All rows are made from the same 12 directions, up to rounding. Whole rows:
[[  4   3  19 -17 -13  -6  14   4   8  16   3 -12 -25  10 -10 -21  -8   6
   -4   1 -18]
 [ -6 -13   5 -19  -1 -10  15   5   1 -15  -4  -4   8  -8   1  -3  23  13
    5  10  -7]
 [ -2   0  12  -4 -23  -7  -4  -4  -4   0   4  11  -7  17  -3  17 -18 -15
    2 -15   9]
 [ -4   8  -6   3   9  -1   4   3  15  -7  -6  18 -15   3 -10  12  -8 -30
   -3  14   6]
 [ 10  16  20 -15  21  10  20 -30   2   0   2  12  13   4  -6  17  10  17
   -3   5  14]
 [  0  -3 -23  21   6  11 -29 -11 -21   4   2 -26  22  -2  16 -19  11  26
   -7   2   6]
 [  8  31  27  -8 -43  13  14 -38   9  -8  -9 -48  13   7 -16   0  -7 -23
   20  -4 -21]
 [ -7   3   0  11   5   1   1   2   8  16  -1  -8 -18   6  -4   6 -31 -15
   -6  -7  -4]
 [ -3 -10  -1  -2  -9   4   3   4 -10 -15  -9  -6  32 -15   9   1  27  13
   17  -6  -4]
 [ 10 -13  -5  12  10  -8  -8  19  28   1   2 -35 -16   5  -1  -2 -15 -35
   14  10  -5]
 [-18  19  -1  15 -15  13  -1  10   8   9 -10 -13 -22  14  23  -1  15  -1
   15  -5 -16]
 [  3 -12 -15  10 -25 -10 -21   5   8   8   9 -16 -20 -12   9 -20  -7  -9
   11  -8  -6]
 [ 31  -9   3 -25  25 -16  -1 -21  17  10  22 -15 -23   2  -9 -36  14  24
  -14  34  10]
 [ 13   9  -8   1  12  10   0 -19   3  -1  -4 -21  13 -12 -11 -25  10   6
   -5  21  -4]]

Rows cut short, each followed by the rest of it:
[ 23 -10  -7  10  13   6 -17  -4   3   0   5 -23  21  -7   5 -14  16]
[ 5 13  6  9]
[  6 -13   6  -3  29  -5   8  30  -5 -15   5  28  21   0  -5  28  -5]
[-8 -4 -5  7]
[-15  -2   6  -9 -30  -5   9  -2   5 -10 -15  10  -7   4   4  10  14]
[-11  17  -2   2]
[-12  16   3   3   5   8  12   5   2 -17  -7   8  10   3   7  25  12]
[-9  7  0 -5]
[ -3 -18  -1  -3  -3  -5  -9   6 -16   0  -3  19  10   8   7   2  12]
[17 -1 -6 18]
[  3 -15  -9   5   6   0 -16   5 -23   7  -3   1  14   8  -8 -19  -9]
[ 14 -20   2  10]
[  6 -20 -18  10 -14  -4 -23  -7 -10  -1  -3 -18  16 -12  -6 -20  -8]
[-6  1  0  8]
[ 13   9 -18   2   5  -2  -8  -9  15  -8   3  15 -13 -16 -17 -12  -3]
[-26  -7  22   6]
[  2  -3  19 -23  -6  -8  15 -14   6  -5   3 -29   0   8   5  -7  21]
[21  8 10 -8]
[ 14 -16   3 -16  10 -12   3   3  -2  -5   9  25   5  -8  -8  -1   5]
[ 8 -5  3 13]
[  9   0 -12  23   3  11 -14 -19  11  36   5   9 -17 -25   6  -4 -23]
[  0   9 -23  13]
[-2 20  8 -1 40 14 20  8  3 -6 -2 -7 10  9  2  8 14]
[ 12 -10  17 -12]
[ -8  13 -12   0 -19   6  -1  10  -8   6  -2  -1 -13 -13   6 -37  20]
[ 22  -6   3 -28]
[ -4  27 -15  16  -1  15   3   5  -6  -5  -1  12   9 -28 -14  -4 -21]
[-18 -13  -7 -24]
[ 17 -20  14  -1   6  -2  -5   3   7  21   9 -20  -1   6  17  -5  10]
[ 22  20 -14   9]
[  9  15  -1   9 -10  17  -3 -29   5  17  -3   1  -1 -14   3  -8   5]
[ 7 12 -9  6]
[-10  -5  -2  -2  20  -1  12  -9   1   9  -2  17  -3 -12   1  13  -7]
[13 -8 -2  9]
[ -1 -12   1  -7  10  -7  14 -21  10  11   4  11  -5 -27  -2  12 -13]
[ 8  2 -8 10]
[-17 -16   1  -2 -12  -7   0 -19   1   5 -11 -10  -5   8   7  12  -5]
[ 2  7 -2 17]
[ -3  -2  13 -11  13  -7  22   7  10   7  -1 -13 -11   3 -16   2 -25]
[ -7 -11   4 -14]
[  2  37  11 -12  -9   5   9  -5  -4 -15  11   4  -6  12  -9  -2   3]
[ -3 -16   9 -21]
[ 12   9  11  13  18   2  -4  29   8   5  15   6  -8  16   0  23 -27]
[-26   0 -16  -4]
[ 18 -22  12  -8 -26 -15  -5   2   3  -6   9 -18  13  -9 -10   2 -18]
[-19  18 -19  -2]
[-16  29  -3   0   5  20  22 -27  -3   7 -23  41  -1 -12 -18   7  -5]
[  0 -15   7   6]
[15  9 -4 -7 12 -1 -6 -2 -9 -9 14 30  5 -3 -9 -5  6]
[  7 -18   9   8]
[-30  24 -14   5   4   8  16  -2 -19  -8   0   8   9 -27   0   6 -15]
[ 14 -27  -7 -31]
[ 15 -12   3 -12 -13 -11  -5   2  10  -2   9  26 -11  -9   7  -2  22]
[ 2 18 -4 13]
[ 10  13   6 -10   8  11   3 -13 -26   4   8  36  21  -8  -4  -6  13]
[ 38 -17  -9   7]
[  9  16   1 -17  12  -7   5 -30  -2  -8  16  22  -5  -4 -20   2 -13]
[  2 -28  16  10]
[-11   8  11   0  11  17  10 -22   1   7 -20 -20   7  24  16   5  32]
[25 11 13 12]
[ 28  -3  -5 -13   3 -12  -8   0   2 -24  18   4  13 -14 -18 -14   5]
[-13  -7  17  -1]
[ 13  14   1  -2 -25   3 -14 -34  -5 -15   7   4  14  -1  -3   6   7]
[-9  7 -2 15]
[-10  24  -4  15  17  26  10 -24  12   8 -25  -9   1   5   0   7   9]
[-7  6 16  7]
[  2   9  14   3   1   8   2  -2   0  21   4 -14 -10  14   9  -4  -4]
[ 15   2 -12  -6]
[ -7   3 -15  -2 -26  -5 -13 -11 -14  -9   0 -19   0  -2  -9 -27  -6]
[  0 -16  11 -12]
[ -3   6  -7  -9  23 -10   1  16   4 -11  15 -14 -16  10   6 -14  13]
[ 12 -20  27 -17]
[ -4  -5 -13   6  20   1  -7 -18  -8  -4   5  -5  16 -10   8   8   1]
[16 -9  5 13]
[  5   2 -17  20  -1   6 -21  10   9 -10  -5  23  -1   1  10  11  16]
[-27  17   2  20]
[-16 -12 -13  -5   7 -13   8 -10   9  -2  -3  -7 -13 -16  -3  -1  -9]
[ 0 -9 13 -1]
[ 49 -31  35 -24  42  -6  19  30  30   8   0   1   6  15 -13  -7  28]
[-1 26 15 18]
[ 16  38   4  -7  -9 -10 -13 -12  13 -18  50 -20 -26   6  16   4   3]
[ -4  -6   4 -24]
[ 20   4  -3   6   2   1 -10   0  15 -17  11  27   8 -15   6  25  14]
[-26  24  -7  17]
[ -7 -13   6 -10 -20   1  13 -20  -1  10 -25  12   4 -10 -14  -5   0]
[ 2  9 -3 14]
[ 13 -25  14  -9   9  -7  11   3   7  24   0   7  -4 -10  -9  -3 -17]
[  8   6 -14   9]
[ 10  -2  15 -22  14 -13  15  -2  17   0  13   7 -20   4  -3   2   7]
[ 5 -1 12  2]
[  3   3   6  -3 -15   1   1  -7   8  15   1   3 -18  -1   3  -8   1]
[ 3  9 -8  0]
[  4   5 -10   3 -16  -7 -21 -21 -24  -2  30 -13  11 -16   0  -7 -29]
[ 14 -22 -18  -9]
[  2  29  -9  12  16  11  -9 -20   1 -12  10 -23   6   8   4   6  -1]
[ -5 -11  16  -5]
[-17 -14 -22   0  -9  -4   3 -21   3   6 -19   7  -8 -28  -7 -16  -1]
[ 2 -3 11  8]
[-23  19 -24  11 -10   2  -6  -7   1 -19   5   2  -7 -20  21   8  15]
[ -1   1   4 -14]
[11 -8  0  4 22  7  1  4 -6  4 -2 11 21 -8 -5  3  0]
[ 8 -1 -4 11]
[-12  -8  -8  -2 -15  -3  -5   9 -15  -3 -14   5   1  10  -6 -16   3]
[  3 -11   8   0]
[-13   1  -2  16 -12   7  -1  15   0   1  -9 -19   6  -4   8   8 -11]
[-13  12 -16 -16]
[ 22 -20 -12   1   7 -11 -17   4  -1   9  21   2   0 -23  -1 -19  -9]
[ 9 -4 -7  5]
[  3  22   3   2  -4   8  -1   2  -5 -18   0   8  10  11  -7   9   2]
[-17  -4   5  -5]
[  5   9  18   3 -19  16   5   0   2   4  -4  -5  13  -1  20   9  28]
[ 11  34 -24  -5]
[  8  15  -5   6  13   4 -12  -2   2   5  14  35 -17   8  12   7  11]
[ 6 -6  1 16]
[ 35  -6   8   3   7   4  -6 -25   8  -1  13 -32  33 -20 -13   4 -18]
[-12  15  -9   7]
[ -4   4   5   0   6   6   2   4 -13 -11  -8 -20  22  17  -6   0   2]
[ 1 -8  9 -6]
[ -8  18 -21  27   5  22  -9  23 -10   1 -10   3  10 -14   5 -13   5]
[ -3  -4  -4 -21]
[  6 -28 -10  11 -26 -11 -32  -5  -5 -10   3 -14  15   5  14   8   4]
[-13  23 -12  25]
[ -9   7   6   1  -5  19  18  24  -5   8 -30  44   3  -4  -5  -4  22]
[ 4  9 -8 -4]
[  6  14  10 -15  11  -5  20   4   7  -7  23   1  -3 -22   1   4   1]
[ 13  -5  -5 -27]
[  5  -4  -6   5   3   5  -9  14  -9   1 -10 -24   8  15 -12 -31   2]
[  0 -11  18  -8]
[ 15 -15  11 -13  17  -7   7   6   5  -1   2   3   7   5  -7   0   7]
[ 4  2  7 10]
[-15  -7   3  -6  -2  -3   6   5 -23   2  -6   2  11   5  -8  -2 -16]
[ 16 -21  -6  -6]
[ 14  32  10  10  22  28  -1 -21  -2   9  -9 -14  11  29 -10  -5   2]
[ 0 -9 16  8]
[ -7  28  -5   6  -8  14  -1  -3  -6   8 -12  11 -15  14 -12 -18  -4]
[ -6 -18  12  -8]
[  2 -20 -18   4  -5  -8 -11  14 -12 -10   4 -18  20 -25  -3 -21  -2]
[  4  -4  -1 -14]
[  5 -12   8   0  14  -3   2  36   6   0  -3 -22  -1  20   2  -9   7]
[ -5   5   8 -11]
